There are 9 hidden switches. A switch that is on adds its own fixed numbers to the row, and there is some noise. The rows also spread widely along 10 directions, which tell nothing about the answers.
(in the rows, 128 means zero)
Known rows, each followed by its switches (1 for on, 0 for off):
[170 116 132 161 120  96  90  92 125 168  75 153 157 115 126 123 163 152
 153 121 116  82  90 125 157 148 131 138 103 174 122 145 117 121 130 142
 191 121 114  84 144 132]
1 1 0 1 0 0 0 1 0
[ 92 148 189 165 114 100 142 123 166 159 122 105 109 114 152 143 162 163
 123  92  99  99 118 173 169 182  50 106 146 112 154 112 124 137 158 196
 229 110 133  74 156 159]
1 0 1 0 1 1 1 0 0
[111 106 177 123 118 165 121 111 121 148 143 121 112 109 144 157  93 136
  85 164 127 110 141 151 135 163 104  97 157 132 163  91 181 110 111 128
 145  83  93  56 149 156]
1 0 0 0 1 1 1 0 1
[140 146 169  73  56   7  96 106 151 122  93 161 163 107 167 143 177  78
 157  71 158 171 101 164 137 190 199 121  84 180 141  46 117 160 196 121
 119  76  91 112 175 139]
0 1 1 1 1 0 1 1 0
[152 127 145 156  95 113 120  73 112 133 111 123 142 122 153 150 138 141
 138 114 124  92 109 137 157 111 112 143 113 170 143 130  92 121 169 139
 155 162 109  61 184 116]
1 1 0 1 0 0 1 1 0
[148 129 172 121  95  27 166  77 132 126  94 133 131  96 153 144 162  85
 148  67 129 138  82 150 160 172 112 119 136 175 175  51  55 156 184 134
 172 110 113  80 224 148]
1 1 0 0 1 1 1 0 1
[115 125 173  74  85  88 128 106 146 136  75 123  97 114 152 142 170 127
 145  90 153 165 102 170 137 116 140 116 153 146 145  63  99 137 153 146
 141 101  91 136 167 149]
1 0 0 0 0 1 0 0 0
[112 135 160 105  89  82 112 121 174 137 128 136 133 134 148 140 149 144
 118  92 122 134 124 175 152 172  94 103 142 126 125 106 139 168 149 168
 167 122 123 110 142 167]
1 0 1 0 1 1 1 0 0
[133  89 127 130 126  97 127  76 134  96 150 143 165 127 141  93 113  92
  99 149 126  92 132 108 140 141 118 144 104 173 134 124 105 167 135  58
 144 138 103  31 200 102]
1 1 0 1 0 0 1 0 1
[123 100 164 115 110  47 113 102 138 151  93 152 160  97 146  92 168 104
 156 125 137 105  97 158 153 201 168 108 100 174 170  61 132 137 136  89
 188  41  78  83 145 129]
1 0 1 0 1 1 0 0 0
[119 136 130 110  69 160  63 131 143 141 145 133 142 147 149 162 119 177
 113 126 138 117 144 178 129 104 134 115 122 121 115 150 176 131 145 153
 110 154 109 116  98 155]
1 0 1 0 0 0 1 1 0
[155 103 150 183  83 144 111  98  76 157 104 115 137  88 130 154 144 150
 134 150 123  78  97 156 139  58 141 130 112 146 202 127  82  75 142 105
 146 143  99  79 150 141]
0 1 1 0 0 0 1 0 1
[185  89 109 140  80 113 106 100  77 155 104 177 184 137 104 129 135 160
 153 130 113  90  76 153 158 105 143 114 161 173 147 135 124 132 132 127
 108 159 110 157 100 162]
1 0 0 1 0 0 1 0 0
[172 108 132 153 122  98 148  84 108 126 117 145 143 104 119 139 133 100
 108 132 113 120  94 118 135 116 123 144 128 170 144 119  73 153 142 107
 133 144 127  66 197 146]
1 1 0 1 0 0 1 1 0
[113 102 138 112  84 121  87 149 128 148 126 159 159 124 117 117 145 141
 122 143 129 117 111 182 129 133 168 108 131 130 150 114 164 141 127 116
 110  96  97 141  89 171]
1 0 1 0 0 0 1 0 0
[122 116 156 111  94 121  95 104 142 137 136 145 129 134 147 150 122 136
  99 129 130 124 135 151 135 143 117 122 132 141 125 113 152 149 135 133
 140 128  98  73 159 148]
1 0 0 1 1 0 1 1 1
[121  82 150 186  92 149 127 106  93 144 179 100 165 127 116 138 118 156
  88 167 116  47 116 142 150 126  79 113 152 136 189 109 172 127 130 106
 159 133 100  23 131 143]
1 1 1 1 1 0 0 1 1
[184 134 121 115 121  62  87  85 119 145 100 157 161 106 162 147 108 105
 144 125 139 121 114 122 140 184 168 116  79 191 135 112 130 116 143 115
 132 102 123  79 165 128]
1 1 0 0 1 1 0 0 0
[150  96 142 131 100 132 130  85 144 142 122 141 127 126 123 137 140 147
 105 132 116 104 106 145 150  97  82 133 157 142 131 136 108 155 112 131
 168 156 113  74 151 156]
1 0 1 0 1 0 1 1 0
[118 123 163 121  98  68 128 112 153 135 104 135 147 122 136 129 167 123
 130  93 120 126 101 165 158 177 109 113 143 152 138  86 120 164 163 155
 164 106 116 105 167 157]
1 1 0 1 0 1 1 0 0
[119 128 163 122 122 155 111 102 140 133 151 125 121 138 154 162  94 143
  86 144 126 117 154 131 137 169  93 117 143 138 113 122 188 135 128 152
 138 115 109  52 152 138]
1 0 0 1 1 0 1 1 0
[161 134 137 140 128 158 146  99 100 130 133 123 132 129 141 154  88 147
 131 125 115 102 127 113 157 150  90 110 149 151 126 134 147 109 134 155
 136 139 128 108 135 131]
0 0 0 0 0 0 1 0 0
[ 75 113 171 153 106 144 117 130 147 130 167 110 128 128 147 131 136 141
  74 161 110  96 148 168 130 124 110 133 119 108 154 123 155 141 136 104
 154 116  94  52 156 125]
0 0 0 1 1 0 1 1 0

New rows. What belongs after each?
[ 97 137 159 177 114 107 125 137 137 131 152  94 135 117 140 135 144 141
 106 128 112  98 126 142 137 142  97 122 109 119 165 124 127 135 167 145
 162 124 133  62 153 136]
1 1 1 1 0 0 0 0 0
[163  96 164 135 111 115 127  75 124 161  76 138 124 113 122 143 153 143
 128 130 129  96  88 121 158 145  98 131 163 172 137  96 134 122 112 148
 187 104  96  63 158 145]
1 1 0 1 1 0 0 1 0
[149 109 150 104  93 137 119  88 130 141 108 133 123 119 142 148 127 143
 126 129 134 121 114 152 148 113 108 112 157 147 136 107 119 126 129 138
 141 129 106 100 146 156]
1 0 1 0 0 1 1 0 0
[147 110 120 149 140 129 135 126 146 136 119 154 126 121 106 114 138 136
 100 137  94 120 116 129 130  99 103 140 134 121 114 169  86 161 106 123
 154 155 146 119 146 158]
0 0 0 0 0 0 1 0 0
[201 133  89 187 128  18  89 109 113 150 129 196 220 113 124 121 127 101
 141 117  93  90  91 125 146 205 172 130  48 192 131 159 106 167 161 110
 138 131 153  88 152 148]
1 1 0 1 1 0 1 1 0
[118 115 147 167 156  74 130 133 170 155 112 163 149 112 118  78 165 126
 125 123  84  86 112 136 158 205 110 128 103 135 126 144 122 162 113 120
 224  79 124  93 141 136]
0 0 0 0 1 0 1 0 0
[149  95 125 139  80  96 102  78 111 119 130 146 185 127 145 108 141 125
 130 145 132  78 108 142 147 104 147 133 101 178 158 127 105 138 152  75
 128 153  94  66 156 113]
1 1 1 1 0 0 1 0 0
[127 102 156  47  86  58 134 120 171 112 115 150 140 147 120 125 162 105
 112  89 148 174 105 138 137 169 111 113 187 149 110  56 156 199 133 137
 123 101 104 141 147 164]
0 1 0 1 1 0 0 0 0
[155 104 176 151 128 155 163  80  80 144 119 118 110  80 133 176  96 105
  98 165 129 106 109 121 131 154 118 122 155 171 186  74 143  91 124 115
 131  80  95  28 184 143]
1 1 0 0 1 0 1 1 0
[146 110 124 149  97  72 105  95 150 144 118 130 168 125 132 113 163 137
 144  97 119  79 101 141 168 154  96 124 108 155 131 126 107 165 146 128
 206 136 121  69 155 139]
1 1 1 0 0 1 0 1 1
[102 111 180 142 102 164 130 118 100 129 167 102 136 112 143 143 105 127
 106 154 131  98 144 138 137 171 120 105 133 133 169  78 186 111 145 112
 140  77  85  53 141 134]
0 0 1 1 0 0 1 1 1
[176 153 111 172 118  35 149 126 112 130 179 124 196 116 136 153 109  98
 137  84 102 110 105 123 155 232 107  92  97 159 155 103 138 173 187 145
 142 118 172  88 148 160]
0 1 1 0 1 1 0 1 0
[130 119 130 120 103 108 142 143 120 122 151 123 155 131 115 139 128 117
 121 105 128 128 111 134 138 174 120 106 158 141 142  85 175 162 148 136
 115 100 122 127 123 156]
0 1 0 0 0 0 0 1 0
[111  88 157 121 100 126 150 124  86 118 144 138 151 120 120 122 120 112
 109 151 128 115 107 155 131 144 148 109 168 152 179  73 156 140 141  95
  92  92  85 111 136 153]
1 0 0 1 0 0 1 0 0
[156 104 149 105  84 106 114 100 102 131 141 155 162 116 135 147 115 112
 118 142 140 129 115 142 134 160 155 109 136 166 149  79 167 140 138 104
 101  97  92  94 133 153]
0 0 1 1 1 0 1 1 0
[118 111 132  88  95 118  79 122 179 130 126 160 118 145 140 131 140 145
  85 135 130 148 136 169 116  73 130 138 128 120 105 156 118 168 113 122
 119 164 111 116 146 152]
1 0 0 0 1 0 1 0 0
[115 122 137 132 120 101 131 119 152 126 154 131 138 139 138 122 132 132
 110 118 119 107 124 138 144 159  97 125 132 137 128 123 147 168 135 130
 163 125 120  81 147 133]
1 0 0 0 1 0 0 1 0
[180  86 128 120 125  98 148  67 146 118 123 157 149 123 118 114 125 100
 110 124 119 102 110  98 155 154  86 136 144 172 111 121 112 174 106  95
 179 132 112  54 187 135]
0 1 0 0 1 0 1 1 1
[129 135 120 161 101  90 132 143 139 136 148 133 182 144 120 129 144 146
 139  80 100  90 104 153 171 193  93 108 137 136 125 131 159 171 164 166
 160 131 137 131 115 153]
0 1 0 0 0 0 1 1 0
[160 133 125 143 132  70 105 135 150 147 131 160 148  94 127 150 126  90
  88 130 104 149 124 145 115 172 154 128  83 137 128 130 116 164 134 118
 130 102 151  88 176 176]
0 1 0 0 1 1 1 1 0
[148 105 118  78  79 117 110  86 141 106 142 144 152 145 148 131 114 130
 116 123 145 128 125 152 141  99 119 115 144 153 116 121 120 169 134 107
 109 167 109 105 149 144]
1 0 1 0 0 1 1 0 0
[148 157 107 192 129  85  97 140 110 140 163 151 166 117 149 149  99 130
 113 130  92 102 127 149 127 148 147 122  57 139 156 179 107 131 166 129
 117 158 159  99 142 143]
1 0 0 0 1 0 1 0 0
[130 126 144 147 112  76  98 123 123 142 138 144 160 116 142 124 132 127
 125 139 124 105 120 142 134 171 150 115  89 151 159 117 144 135 147 114
 145 100 117  83 130 136]
1 0 1 1 1 0 0 0 0
[116 126 143  90 119 129 112 141 167 136 124 138 115 147 119 132 124 148
 113 101 129 143 135 132 138 172  90 105 164 117  94 121 174 165 115 174
 152 110 127 137 115 169]
1 0 0 0 0 0 0 0 1
[100 125 191 141  78  97 153 109 105 130 132  90  99  95 153 161 156 116
 123 108 142 127 100 167 130 107 121 122 134 132 210  56  92 124 177 126
 150 105  93  64 185 144]
1 0 1 0 1 0 0 1 1
[125 112 172 172 135  57 127 150 123 160 110 159 137  76 105 133 157  87
  95 136  99 134  96 151 121 189 153 127 108 137 184  90 105 144 142 121
 151  62 129  83 179 186]
1 1 0 1 1 0 1 0 1
[154 105 126 131 115  92  85 112 113 140 122 170 195 125 127 109 114 116
 139 136 126  87 117 125 153 215 160 109 103 182 131 114 180 133 133 108
 136  84 104  91 123 139]
1 1 0 1 0 0 1 0 1
[121  67 206  91 118 216 157  73 111 150  92 118  81 112 124 147 109 148
  99 183 147 100 118 130 150 141  81 108 229 154 155  60 198  85  71 129
 162  63  52  58 139 141]
1 0 0 0 1 0 1 0 0
[129 161 143 153 126  99 117 125 140 133 150 133 123 114 156 165 110 119
  98 116 113 138 135 149 120 148 130 130  87 130 137 139 111 144 161 145
 131 134 140  76 174 144]
1 0 0 0 1 0 1 1 0
[129 111 146 109  83  53 121  93 143 130 130 137 157 123 149 116 158 112
 141  95 142 111 103 157 156 166 124 111 116 159 153  75 117 172 156 107
 173 108  98  75 164 139]
1 0 1 0 1 1 0 1 1
[ 91 114 185 174  87 109 154 104 108 134 149 100 143 124 149 130 149 155
 124 125 111  69 104 168 168 143  82 113 149 139 199  91 125 124 171 134
 177 123  95  60 151 130]
1 0 1 1 1 0 1 0 0
[141 142 145 104  50  46 102 102 143 125 108 143 141 142 157 167 163 138
 135  69 136 155  99 177 144  97 130 131 133 154 142 111  80 160 194 163
 107 184 122 132 173 154]
1 1 0 1 1 0 1 0 0
[212  78 103  95 100 136 127  91 101 160 122 168 172 150  95 148 100 156
 135 128 123 108  91 118 167 168  91  86 214 170 104 106 200 155  81 147
 133 127 116 144  82 185]
0 0 0 0 1 1 0 1 0
[129 128 150 121  93 119 119 103 108 134 114 135 136 116 155 144 129 126
 144 117 137 117 112 158 142 142 157 121 120 161 152  95 131 119 161 125
 122 105  90 103 151 126]
1 0 0 0 0 0 1 1 0
[175 108 109 125 114 123 107  76 125 134 113 129 153 128 145 128 119 137
 131 140 131  90 121 115 150 107 115 127 119 168 121 146 116 123 120 105
 154 153 114  80 157 112]
0 1 0 0 0 1 0 0 0
[119 161 166 112  90  88 104 115 149 133 134 121 116 113 177 174 124 127
 115 101 133 153 135 174 129 147 129 109 101 132 147 103 118 134 175 161
 127 126 129  91 167 156]
1 0 1 0 1 1 1 0 0
[125 113 131 135  98  55 120 117 146 118 165 145 190 130 138 119 141  99
 105 117 110 112 120 154 149 195 124 114 110 153 141 100 147 190 161 102
 143 116 119  74 169 144]
0 1 0 1 1 1 1 1 0
[152 118  95 130  93 108  87 116 133 135 157 149 194 146 132 137 110 143
 119 115 113  92 123 159 155 169 123 105 122 154 111 139 177 166 145 136
 122 146 127 107 118 155]
1 1 0 0 0 1 1 1 0
[144 135 149 136 102 102 105  87 113 139 117 130 146 110 181 146 115 129
 143 130 130  98 126 152 147 140 151 115  87 163 162 114 115  99 160 108
 147 120  99  79 171 110]
0 0 0 0 1 1 1 0 0
[133 173 119 164 121  95 106 156 105 145 150 127 169 136 146 150 102 157
 160  87 107 101 125 140 154 212 130  88 100 139 138 141 176 120 179 185
 131 117 151 144  93 142]
1 0 0 0 0 0 0 0 0
